The rows come from 7 hidden closed curves, with some noise, and rows from the same curve form a group. Each curve winds through 8 dimensions. The rows are also pushed far along 4 directions, which tell nothing about the answers.
(in the rows, 128 means zero)
Known rows, each followed by its group:
[186 176 131 114 151 141 137 126 184 105 118 146 119 119 135 144 120 172] | J_566
[128 133 122 161 101 147  90 132 189  92 129 113 106 143 119 122 130 119] | J_584
[131 107 135  88 135  82 102 111 190 114 101  97  89 171 106 195 101 116] | J_968
[237 170  80  67 124 150 160 147 131 162 105 139 125 118 111 115 110 127] | J_584
[101  93 135 113 142  68 123 115 100 132 131  71 109 148 128 174 121 120] | J_115
[195 182 110 124 115 216 157 143 156 145 154 142 134 130 134  73 126 132] | J_888
[122 120 127 124 137  83  96  98 145  96 105 146 123 165 128 139  85 143] | J_888
[193 159 115 124 130 202 120 166 141 151 137 105  94 111  87 106 147  70] | J_566
[ 85 128 139 134 128  93 155 103  90 125 135 121 150 131 124 138 166 120] | J_968
[162 138 124  82 170  97 117 120 164 113 112 123 150 123 152 124 109 169] | J_968
[ 70 162 133 196  96 151  88 124 122  98 147 141 147  68 142  65 157 138] | J_69
[115 138 132 124  78 138  69 152 155 115 172  93  69 165  95 157 144  87] | J_944
[121 105 127 111 142 114 142 125  76 157 168 106 124 157 110 151 154  76] | J_888
[118 164 132 180 127 151 105 107 137 102 137 125 137  87 147  76 152 151] | J_584
[129 137 121 137 142 107 106 130 156 133  88 184 169  68 159  99  98 195] | J_115
[153 115 135  91 132 163 154 152  78 190 176  82  88 158 103 142 150  68] | J_69
[123 101 122 115 122 123 176 134  74 176 114 134 140 149 111 125 118 107] | J_584
[119 115 109 162 110 137 167 111  60 164 119 131 139 124 119  95 143 103] | J_584
[ 85 131 141 164  82 171 121 129 136 114 153 114 120 123 132  96 152 111] | J_69
[ 61 124 151 154 108  69  99 120  97 104 137 150 124 145 134 156 122 169] | J_944
[154 132 117 135 118 159 115 136 140 126 110 145 124  99 124  99 139 121] | J_69
[125  69 134 130 165  96 126 127 124 130 147  89 103 180 110 196 129  89] | J_888
[169 143 117  79 161  78 168 119 139 145  75 183 160 119 150 151  61 204] | J_584
[173 184 115 113 120 122  91 142 223  96 130 121 129 151 143 147  96 194] | J_944
[168 145 133 116 131 158 136 144 151 119 117 109 100 132 132 132 105 140] | J_566
[ 73  85 156 134 166  60 142  89  68 135 111 137 146 103 153 138 121 154] | J_968
[144 146 118 122 142 100 150 107 141 127 123 148 160 111 157 131 126 183] | J_566
[126 105 126 117 142  91 138 109  77 117 131 128 111 184 113 167 112 103] | J_115
[123  85 129 103 165  77 137 121  96 147 132 106 132 168 115 182 140 111] | J_584
[105  75 142 161 131 133 115 138 103 111 152 121 106 151 127 147 136 103] | J_888
[ 95 148 127 143 110  97 123 107 105 122 123 153 154 117 127 100 121 147] | J_584
[150  91 117 102 160  95 105 128 134 126 125 116 125 147 125 149 105 117] | J_888
[133  96 124 128 144  91 146 105  99 120 121 122 103 187 110 189 124 114] | J_888
[208 146  99  83 121 212 133 172 180 158 157 114 131 110 133 102 157 105] | J_115
[138 160 111 153 102 184  80 140 177 110 147  97 129  85 139  66 157 115] | J_968
[ 53 109 141 175 116  70  85 101 100 101 132 129 116 161 119 150 103 120] | J_115
[164 122 115  99 107 159 144 146 129 177 131 134 109 145 103 125 118  93] | J_115
[153 189 114 141  97 174 108 141 185 111 146 130 132  93 131  80 136 137] | J_566
[103 114 138 139 113 156 187 124  64 181 157 158 147 114 125 101 163 110] | J_944
[105  90 138 132 152 129 173 111  62 163 143 107 151 105 129 108 189  88] | J_968
[163 170 117 107 148 104 121 120 173 119  86 123 136 100 150 131  79 186] | J_968
[108 141 142 148 115 129  72 120 173 106 182  74  85 145  93 137 162  70] | J_566
[109 113 118 130 103 128 151 121 112 151 123 123 138 114 135 131 158 124] | J_115
[149 149 109 126 108 156 160 141 114 131 118 149 151  89 157 101 135 167] | J_566
[149 148 112 128 117 110  84 149 170  92  92 128 121 130 126 129  87 167] | J_944
[ 87 103 150 130 126  86  74 104 175  79 132 142 109 132 127 158 140 128] | J_69
[141 168 132 138 152 141 160 141  96 163 148 139 149 118 115 122 147 136] | J_566
[138 133 113 147 122 154 139 126 143 141 109 154 157 105 124  86 139 123] | J_944
[204 129 109  70 151 113 158 136 139 146  82 121 108 163 121 159  61 150] | J_115
[123 111 109 129 100 144 161 129 105 154 155 129 139 136 122 133 184  98] | J_944
[156 150 120 104 127 164 164 138 127 161 141  84 132 127 129 105 130 120] | J_968
[ 77  81 146 181 139 115 192 101  32 164 121 146 143 111 114 111 158 103] | J_566
[140 179 117 164 136 146 145 130 131 146 138 156 181  89 142  72 144 167] | J_944
[110 135 108 181  91 171 130 134 139 126 138 161 170  95 157  89 162 152] | J_115
[ 84 161 118 164  97  97 101 107 179 107 108 167 177  96 172 115 111 215] | J_115
[103 130 133 168  96 169 102 126 150  93 123 142 125  83 126  76 171 106] | J_115
[171 126 111  80 178  69 165 129  75 124  97 105 137 156 119 162  90 139] | J_968
[167 151 130 101 141 152 107 138 175 107 127 103 114 110 136  97 105 123] | J_69
[133  84 124  98 118 107 123 146  71 142 123 108  83 159  93 167 121  78] | J_944
[ 88  96 149 136 135 101  77 103 167  92 151  76  95 144 109 157 172  79] | J_968
[167 149 106  77 144  87 169 132  84 164 103 158 168 129 127 119  91 162] | J_584
[ 80  84 154 166 130 125 109 125  94 101 132  94 101 131 118 124 142  88] | J_968
[109 166 139 179 119 134  91 112 169  70 138 158 124  79 126 108 164 136] | J_566
[120  88 135  84 168  72 130 115  90 134 135  94 128 158 129 155 123 112] | J_968
[ 78 158 152 199 114 160 135 145  81 114 155 139 132 110 114 121 174 124] | J_566
[ 47 134 148 207  81 159 120 103  71 120 155 118 124 112 134  71 170 109] | J_69
[ 93 113 168 130 142 126  76 128 130 116 158  76  79 144 109 140 131  83] | J_69
[ 68  86 151 160 142 102 164 102  45 129 109 111 136 129 151 125 126 141] | J_69
[135 149 159 109 159 118  66 131 188 101 130 103  97 132 135 135  86 146] | J_69
[107  78 118 116 118  92 164 119  61 157 118 129 131 136 122 149 137 108] | J_566
[201 161 120  76 145 175 162 157 125 184 143 127 130 123 136 112 113 139] | J_69
[172 179 116 118 102 147  40 136 225  86 131 101  77 142 116 131 117 126] | J_69
[154 115 103 156 125 185 171 137 114 164 138 135 143 118 119 107 172  90] | J_888
[113 168 143 160 104 172 142 124 167 116 118 179 154  90 158  88 140 179] | J_566
[ 86  90 147 141 115 166 166 126  52 157 140 128 126 131 114  90 153  71] | J_115
[142 166 121 106 110  83  62 108 196  92 124 109  99 164 110 145  86 134] | J_584
[128 117 144 125 108 119  82 115 173  90 135  89  48 169  96 177 135  90] | J_584
[103  98 116 146  80 146  63 138 146 112 163 107  80 165  73 147 170  24] | J_115
[182 153 109  89 139 184 151 158 154 161 139 120 155  81 147 103 161 127] | J_69
[185 118  89  98 108 177 162 172 122 172 136 118 126 131  93 122 149  68] | J_584
[ 93 107 129 183 151 134 189 102  53 156 136 130 172 117 131  96 163 109] | J_888
[ 83 106 138 159 101 122 140 125  99 118 117 134 127 137 138 133 127 138] | J_968
[171 145 130  76 176 114 168 142 107 158 108 181 166 117 167 130  68 205] | J_888
[112 139 114 146  78 134  80 124 197  90 112 151 129 106 138 110 132 145] | J_566
[139 174 128 139 131 120  84 110 238  79 108 152 138 124 144 147 113 182] | J_888
[147 148 108 101 113 160 169 141 104 161 153 115 152 126 113 106 175  94] | J_968
[ 95 137 141 211 101 173 101 119 169  99 144 164 132  96 128  67 149 125] | J_944
[121 106 145 128 120 126  81 117 188  73 137  99  79 157 129 160 128 113] | J_944
[126  68 127  89 161  64 110 126  88 136 112 105 100 154 100 177 109  80] | J_115
[147 139 112 152 129 153 189 146  65 170 135 137 165 119 133  90 132 142] | J_944
[ 74 101 156 169 152  99 127 114  87 108 104 157 138 103 149 147 129 157] | J_888
[118 106 144 148 130 140 138 126  87 113 125 128 106 147 137 126 110 129] | J_888
[ 79 109 149 156 121 105 118 112 108 128 114 175 134 112 125 119 126 136] | J_944
[213 139 124  30 195 102 161 134 142 143 101 109 134 138 151 148  61 169] | J_69
[ 65  99 118 176 121  83 130 109  51 129 138 147 163 112 122 118 170 104] | J_584
[154 182 100 115 119 152 167 148  83 169 132 159 192  74 152  68 149 167] | J_944
[ 99  97 117 134 144  40 174 101  26 136 106 161 165 135 135 157 126 160] | J_584
[140 123 115 127 148 129 184 113  84 156  88 146 180  97 165 100 128 172] | J_888

New rows. What belongs after each?
[106 133 101 167 115 113 122 131  96 122 129 153 180 100 125  87 152 127] | J_584
[179 158 116 110 124 162 138 146 162 117 108 168 142 106 172 116 111 202] | J_888
[184 162 109  95 146 106 150 130 156 155 133 129 138 149 108 153 104 139] | J_566
[ 87 125 137 183 108 122  98 112 155  84 127 120 118 141 135 124 130 138] | J_584
[187 164 115  70 151 103 129 145 147 118  95 131 125 137 124 144  61 163] | J_968
[ 98 158 128 183  83 148  71 124 181 113 142 129 112  88 135  98 147 139] | J_115
[147  86 144  88 143 150 166 132 103 162 151 101 102 152 121 144 159  81] | J_69
[102 140 142 137 120 108  78 138 156  84  96 144 109 131 127 155 104 158] | J_566
[152 144 133 142 151 139 123 147 112 128 122 122 106 125 102 140 127 112] | J_566
[125 153 143 133 138 130  98 125 159 125 116 171 143  80 149  89  99 174] | J_115
[115 148 135 163 131 133 145 111 161  84 106 156 163  98 161 112 143 184] | J_968
[118 100 135 110 124 119 174 127  73 189 146 130 127 145 127 146 136 116] | J_115
[176 122 103  91 158  96 121 139 169 130  89 163 160 106 162 152  89 197] | J_115
[118 117 121 130 154  77 109 124 113 128 138 156 158 127 151 157 111 168] | J_115
[150 110 138 105 119 192 143 138 147 149 159 102  94 135 117 115 172  72] | J_69
[109  83 109 106 129 110 143 138  57 176 159 101 141 129 108 148 169  64] | J_115
[ 96 101 119 151 113 154 170 141  23 194 148 117 150 110 119  91 177  84] | J_566
[ 92 106 145 169 126 167 143 135  66 122 156 120 130  91 133  81 176  96] | J_968
[ 99 123 113 158  92 128 138 118 118 126 105 172 166  83 153  92 142 161] | J_566
[194 153  90  74 138 139 169 158  87 155 130 118 152 129 121 119 127 120] | J_968
[ 94 155 158 185 121 166 115 122 177  93 131 148 122 120 135 113 126 150] | J_888
[ 97 101 148 167 134 133 122 118 112 100 148  86  89 160 125 159 143 105] | J_888
[125 128 130 121 110 195 177 152  93 160 144 161 169  92 130  50 166 105] | J_968
[ 97  97 138 108 137  70  70 132 149 107 145  94 104 174  85 178 119  76] | J_584
[126 126 147 138 141 104  65 118 146  69 146  88  64 171 105 181 120 100] | J_888
[172 135 122  74 180  86 142 128 143 119  98 157 155 101 157 135  88 182] | J_69
[ 96  84 139 122 151  99 176 123  84 145 106 143 164 120 158 151 123 163] | J_69
[159 153 119 124 104 169  63 157 228 133 147 102 101 119 128 121 108 127] | J_115
[192 154  95  86 128 179 172 147 131 201 135 116 156 131 118  90 126 107] | J_584
[144 133 125  97 128 147 105 155 164 144 145  74 106 140 126 156 134 110] | J_69
[ 83 132 127 176 118 111 113 128  96 112 126 144 167 113 128  83 135 135] | J_584
[129 139 118 145  99 150  70 118 197  82 132 106 111 134 130 110 140 119] | J_888
[105 105 140 107 138  89 160 126  87 117 110 129 138 177 122 157 103 136] | J_968
[165 130 119 121 134 158 111 132 118 137 170  54  77 149  94 130 161  52] | J_584
[140 130 115 118 134 132 126 138 119 139 129 129 141  97 138 128 158 131] | J_69
[141 154  94 147 116 130 120 134 127 133 126 157 175  92 126  86 147 134] | J_584
[164 144 102 113 104 151 147 146 151 164 133 148 137 145 106 117 123 120] | J_944
[ 75 135 143 207 107 134  85 111 128  78 119 145 123  86 126  84 145 127] | J_584
[ 79  69 142 174 126 113 142 108  95 120 119 152 129 160 127 143 126 119] | J_888
[190 140 116  84 182  90 145 113 100 145 126  89 114 153 135 158  97 142] | J_584
[171 121 112  53 151  75 132 155 119 143 115 120 126 171  93 169 100 116] | J_584
[148 159 121 106 116 128 115 110 181  96 128 135 134 122 153 111 124 160] | J_69
[157 138 124 135 144 179 164 162  65 180 134 118 126 100 128  94 125 119] | J_69
[175 166 122  92 129 124  86 137 209 115 120 153 113 125 122 138 103 151] | J_944
[ 96  76 130 144 166  44 166 101  27 125  91 132 144 149 145 166  97 156] | J_115
[ 57 135 160 156 129  79 100 103 154  90 121 134 147 127 153 139 126 183] | J_944
[153 134 118 123 126 122  85 128 213 103 108 128 116 141 109 133 106 122] | J_944
[ 77 133 144 171 118  93  93 104 112 103 127 144 118 146 124 128  99 134] | J_115
[ 65  97 152 211 125 130 128  99 101 109 127 165 138 104 132  94 151 125] | J_944
[ 87 161 158 165 152  80  93 112 150  93 138 143 136 138 130 161 125 173] | J_566
[106 158 139 190 115 157 139 115 155 123 138 184 171  95 152  65 133 175] | J_944
[177 157  96 128 124 150 183 145  99 145 105 179 180  92 166  87 115 202] | J_944
[ 38  94 174 177 142  99  83 111 122  91 127 120 122 110 139 130 137 132] | J_69
[142 133 119 116 101 180 166 136 135 174 118 130 133 108 110  94 148  96] | J_968
[112 177 125 185  97 172  87 145 137 107 146 143 142  76 130  49 141 135] | J_944
[144 156 129 119 160  94 103 137 120  91 129 119 119 124 135 166 120 164] | J_566
[104 112 135 137 117 151 133 137 149 128 134 119 134 112 143 125 146 129] | J_69
[206 156 103  96 131 167  99 166 177 128 119 113 104 115  95 105 110  92] | J_584
[120 123 121 141 121 130 177 121  75 165 160 121 144 125 127 130 179 110] | J_566
[150 134 115 118 136 114 107 129 179 100  87 165 151  90 155 118 113 179] | J_115
[187 132 106  60 135 171 145 163 114 173 149  98 132 128 121  92 133  83] | J_968
[134 129 121 114 159  88 134 101 129  94  88 137 163  99 173 122 114 190] | J_69
[ 95 154 148 171 118 140  94 117 140  79 127 150 118  79 131 105 151 132] | J_566
[ 70  50 128 155 147  92 164 130  30 174 136 148 171 126 149 150 144 126] | J_115
[ 99  81 131 152 135 117 162 112  83 154 142 150 160 159 133 108 121 116] | J_888
[105 102 135 138 136 114  80 125 133  87 124 123 111 122 113 119 131  86] | J_115
[ 54 112 163 153 125 106 143 102  73 125 132 138 126 138 134 151 142 133] | J_888
[ 86  77 170 147 158 108 166 112  67 136 127 144 130 127 146 135 127 144] | J_69
[128 138 146 128 136 144 132 113 127 116 117 115 120 120 144  83 104 138] | J_69
[128 164 112 155 118 170 153 142  91 120 117 138 168  89 127  62 151 126] | J_968
[130 170 131 176  97 197  67 160 181 109 149 110 101  92 124  82 139 117] | J_69
[153 202 126 150 118 177  94 150 193 124 159 131 128 113 109 107 150 125] | J_566
[130 124 128 142 122 163 146 131 107 132 118  97 125 117 140 101 134 121] | J_69
[142 115 140 102 138 149 167 143  70 187 164 106 107 147 118 136 146  95] | J_69
[114  94 119 142 132 124 123 145 120 149 133 149 158 111 149 132 132 140] | J_115
[145 122 122 123 112 136  97 121 168 113 150  83  88 130 116 131 148  87] | J_566
[116 176 134 171  96 185 118 123 138 123 140 159 137  72 132  48 154 131] | J_115
[ 75 109 165 160 153  96 137 111 123 106 102 162 154 119 158 135 115 189] | J_584
[159 132 123 115 153 118 159 126  81 141 139 126 112 115 107 147 154  96] | J_566
[146 200 118 184 102 187 124 137 180 103 142 159 159  65 142  57 149 163] | J_566
[ 66 115 141 216  95 153 137  99  85 106 144 155 130 126 120 104 182 101] | J_888
[ 45  94 144 172  74 151 100 114 114  95 134 141 119  98 126  93 187  80] | J_944
[168 142 137  90 158 133 160 134 107 144 104 139 132 143 150 124  64 171] | J_888
[155 208 133 142 134 147  75 141 225  97 141 141 127 121 120 126 122 163] | J_566
[ 92  90 137 147  97 157 139 118 121 148 159  81 104 171 104 134 163  58] | J_888
[ 80 104 147 164 100 158  89 135 109 107 149  97  83 123 109 133 188  70] | J_566
[155 164 109 130 106 135  64 136 211  77 103 111 109 116 132 114  97 142] | J_69
[177 136 101  90 105 178 157 145 140 177 132 130 131 100 119 110 164  96] | J_968
[125 154 133 157 129 149 152 142 106 139 137 149 136 125 117 140 166 135] | J_566
[ 94 108 133 147 113 160 176 152  14 176 130 136 131 115 106 119 171  84] | J_566
[151 127  98 107  86 162 134 136 126 141 151  85 111 140 113 133 179  71] | J_69
[107 124 131 162  94 146  78 120 180  74 133 117 100 112 140 126 163 128] | J_566
[144 102 126  95 123 169 167 132  86 174 159  97 109 139 112 130 181  68] | J_69
[147 136 112 108 138 177 191 145  56 185 128 162 201  72 158  35 145 141] | J_968
[149 156 112 114 130 141 172 135  94 161 125 146 164  92 144  87 121 151] | J_566
[131 107 118 118 122 113 115 119 161 128 130 118 119 152 105 150 144  91] | J_944
[ 94 134 138 191 104 188 117 140 107 111 125 148 127  75 135  85 183 123] | J_566
[195 153 104  74 165 123 132 128 145 122 101  93 135 119 150 129 102 155] | J_69
[124 131 120 134  85 166 110 142 140 108 152  99  96 124 122 129 160  95] | J_566
[ 91  92 139 144 141  44  72 101 139  71 109 105  98 147 128 172  96 140] | J_566
[179 157  94 107 115 123 116 139 177 111  98 133 129 121 130 143 106 161] | J_968
[ 94 128 149 124 138  84 136 113 126 131 135 122 141 155 137 156 121 161] | J_944
[ 44 125 144 212  99 137 104 102 124  89 143 104 133 102 146  98 175 127] | J_968
[146 105 130 128 159 103 158 120  93 152 127 112 107 147  93 153 124  94] | J_566
[158 145 105 129 115 173 169 170  75 174 140 112 138 129 118 120 142 118] | J_566
[183 173 129 125 136 169 111 141 212  90 121 121 111 130 153 132 101 177] | J_888
[113  72 139  93 165  64 121 119 121 116 133 120 123 163 145 198 119 145] | J_115
[151 108 113 112 163  54 165 123  70 125  85 155 140 134 129 182  92 167] | J_566
[114 128 119 161 110 124 152 102  78 140 112 132 132 129 125 100 123 131] | J_584
[101 141 125 156  82 136  93 128 184  70 123 119 104 146  97 145 148 102] | J_968
[178 103 101  75 127 117 161 132 111 146 130 116 114 170 113 156 112 102] | J_944
[114  92 129 128 149  77 138 101  87 122 112 119 126 120 141 140 120 139] | J_566
[137 154 125 136 114 128 133 115 116 120 118 139 122 132 140 104 103 159] | J_69
[133 132 127  99 171  97 160 131 115 151 105 142 178  98 174 144 115 202] | J_69
[154 116 119  79 109 157 155 141 122 166 131  92  98 139 101 131 151  72] | J_115
[177 167 107 110 110 185 125 148 150 148 154 107 121  90 120  86 165 100] | J_115
[ 87 131 143 182  96 179 124 127 148 113 150 128 131 106 155 103 177 145] | J_69
[ 85 127 159 173 145 122 152 112  96 104 102 154 147 103 165 116 117 192] | J_566
[121 170 131 184 116 142 106 138 164  68 105 183 139  95 140 128 132 191] | J_566
[140 121 123 126 131 115 171 136 100 152 114 138 132 147 113 147 106 132] | J_566
[114 113 142  93 125  69 129 114 106 124 133 102  92 189 103 185 112 113] | J_584
[109  86 112 138 121 119 159 127  43 131 125 128 139 112 126 122 167  99] | J_944
[ 45  88 141 177 110  40  68  92 137  77 114 143 123 141 124 169 131 144] | J_566
